The same things were measured in two ways. Each way mixes the same 5 hidden numbers, adds some noise and spreads widely along 2 directions of its own, which tell nothing about the thing.
Some things both ways: the first way, then the second way.
[-13 -29 -34 -18   2 -22  -9   6   8]
[-18  12 -25 -25   3  27   2 -16  19 -13 -11   2  13 -11]

[ -8  14  -1 -14 -26   6  -6   4  13]
[ -3  11 -26 -11   1   5  22 -26  -8   1  -7  -5   4   2]

[ -7  29  16  -4 -35  22 -10  -3  18]
[  0   2 -14   0  -1   9  20 -22 -29   8   1 -12  -1   7]

[  0   5  21  13  -7   3 -22   9 -16]
[-31  -3 -16  11   0   5  -4 -21   0 -11 -17 -31 -14  11]

[ 14  -8  -2 -25  11  11  -1 -14  18]
[  2  -6 -10 -11  15 -17  10 -20 -27 -22  12  -8  11  -5]

[ -2  15  11  -3 -49  -9 -14  -1   4]
[ -9   7 -22   1  -3  26  16 -21 -14  11  -7 -12  -2  11]

[ -7  16  20  -6 -24   1  -9   5   6]
[-18   1  -8  -3  -7  12   9 -30 -11  10 -12 -18 -13  -7]

[ -9  -7  -1 -11   3 -21 -14   9 -12]
[-20  10 -29  -8  -5   2   2 -19  22 -12 -16 -20  -4  -4]

[ -8   1   5 -19  13   6  -7  20 -11]
[-35   2  -9 -20  16 -11 -11 -41   6 -19 -23  -7  -6 -20]

[-16  17   5 -14 -19 -15 -18  -6  12]
[-16  -6   8 -20 -12  21  21 -25  -9   2   0  -6   4 -22]

[ -2  -7  -4 -28  18 -22 -15   2 -15]
[ -7   1 -19 -20   6 -12   0 -14  11 -31   3 -11  11 -15]

[-16   8 -13 -28 -19   5  -4  12  11]
[  9  10 -26 -20  -2  24  -3 -12  -4   9   1  -4   2 -15]

[ -2  -2  -4 -28  -1  16   7   3  27]
[  1   3 -16 -14   6  -8  11 -28 -19  -2  -1  -7  -1 -11]

[  2  -5 -13  -6 -12  20  -1  10  11]
[ -3   9 -35  -6  13  10  -4 -16  -6  -6  -6  -8   5   9]

[11  8 24 -9 -8 17 -3 -7 16]
[ -7 -10  -2   3   2  -8   8 -22 -30  -1   4 -21  -7  -1]

Other things, the second way, with their names:
q_425: [ -5   6 -35  -8   7   3  -1  -4   7 -23   0 -15  10   5]
q_185: [-12   6 -28  -1   9  16 -15 -20 -10   5 -11 -16  -9   5]
q_992: [-10  -2 -13 -12  15   0   4 -25 -19 -10   0  -5   5  -4]
q_234: [-10  22 -32 -25   7  17  -5 -35   8  12 -23   4  -3 -16]
q_754: [  0  -4   3 -29  -5 -10  27 -17  -1 -22  14  -2  16 -32]
q_488: [ -1 -10 -12 -10   6 -10 -13  -6  -8 -18  12 -23   2 -14]
q_38: [-14 -16  -2   7  -2  -2   8  -7 -18 -22  12 -30   4   7]
q_599: [ -2   5 -12 -20 -18  -2  52 -10  14 -34  10  -5  27  -8]
q_961: [ -6  -1 -28   8 -14  -1  -1   4  17 -18   2 -38  -4   4]
q_197: [  0 -12  -7  -5  -9   0  22   4  -4 -29  23 -22  17  -4]
q_539: [-22  -6 -20   4   5  14  -4  -5   2 -26  -1 -22   6  14]
q_473: [ -3 -11  -4   1   5  11  -3 -17 -35  10   7 -19  -8  -1]
q_770: [-10 -15   4 -10   6 -18  16 -17 -18 -29  13 -16  10 -11]
q_832: [-15   1 -20  -9   1   1   2 -12   9 -20  -2 -18   4  -5]
q_914: [-13   5 -19 -23   2  17  13 -11  15 -24  -1   0  20 -10]
q_330: [-19  -2 -12 -19  11  -4 -27 -23   5 -10 -10 -15 -10 -26]
q_209: [ -2  -6  -2 -11  25  -3  13 -35 -52  -2   4   1   5  -1]
q_486: [-24  10 -20  -4   1  16  10 -34   0   5 -22  -9  -8   1]
q_952: [-19 -16   6   5   0  -7  14 -25 -27  -7   3 -25  -8  -1]
q_497: [ -5  -9 -20  -7  15   6  -8   4 -11 -30  16 -14  19   7]
q_978: [-38  -6  -6  -5   3  12  -2 -26   5 -14 -16 -17  -4  -5]
q_322: [-13   6 -24 -11 -13  11  -5  -7  26 -11  -7 -24   0 -14]
q_304: [  9  -3  -7   0 -18  -9  25 -17 -19   7   9 -26 -11  -9]
q_397: [-15   5 -27  -6   6  21 -16 -13   2  -1 -11 -14  -3   2]
q_172: [-12   6 -29  -6  13  21 -17 -19  -7   1 -11 -11  -2   5]
q_165: [ -5   4 -22 -10  11   5   3 -23 -16  -4  -4  -7   3   2]
q_413: [ -2   8 -26   5 -16  15  18 -13  -2   6  -4 -25  -7   7]
q_485: [ -1   2 -26 -12  11  11   9  -8 -14 -15   7  -4  18   6]
q_968: [ -5 -20   6 -19  14  10  11  -5 -26 -29  26  -2  29  -7]
q_406: [  0  -4  -1 -18 -16   3  46 -17  -9 -14  12  -5  18 -12]
q_730: [-16   2 -30  -2   5 -24  -9 -10  21 -32  -8 -31  -4  -1]
q_277: [-39  -2  -9 -13   9   7  -2 -27  11 -25 -17 -12   3 -10]
q_877: [-14  -5  -9   2  -2   2  14 -20 -14  -8   0 -20  -1   3]
q_580: [ -6  19 -17 -23 -11  -6  28 -40   5   7 -18  -2  -8 -24]
q_659: [ -3  -9  -8   1  -5   7  24 -11 -22  -8  12 -16   7   6]
q_362: [ -3   3 -13 -29  17  -8  33 -21 -13 -38  11  15  37  -5]
q_711: [-15   0  -5 -32  18 -10   7 -36  -6 -23  -4   7  14 -26]
q_724: [ -6  17 -28 -10 -21  21  29 -17  15   3 -11 -11   1  -4]
q_34: [  3   2 -15 -23  11 -15  17 -18  -9 -27   7   0  18 -13]

Some of these things the first way, each followed by its name:
[  8 -18 -13  -8 -15   7   1   9   6]  q_172
[  2   5  -1 -13  -3  19  -3   6  10]  q_992
[ -7 -10  -4  -3  11 -18 -23   6 -16]  q_277
[ -4  -7  10 -11  30  -2 -18  10 -20]  q_730
[ -3 -15 -16  -8  14   5  -8   5   3]  q_425
[  2 -24 -22 -25   4 -45 -15  -7  -3]  q_914
[-12  -1   0 -21   9 -38 -26 -23   7]  q_599
[ -3 -14 -17 -29  23  16   2  -7  23]  q_34
[ 16 -30 -24 -16  18  -5  -6 -27  23]  q_968
[ -3  12   5  -1 -27  14  -9  19  -6]  q_185
[-14  12   4 -36  12 -29 -20 -10   1]  q_754
[ -3  -4   8   3  -2 -12 -22   6  -9]  q_978
[-17  26  10   1 -32   6 -16  15  -1]  q_486
[ -8   9   5 -24  -7 -28 -17 -21  17]  q_406
[-22  28  15 -36 -21  -7  -6  14  12]  q_580
[ 13  -5  17   1   7  -5 -21 -17   3]  q_38
[ 18 -22 -11 -12  10 -15 -12 -12  -6]  q_497
[ -6  -7  -1  -8  11  -9 -17   5  -5]  q_832
[ 10  17  31  -1  -9   7 -18 -10   5]  q_952
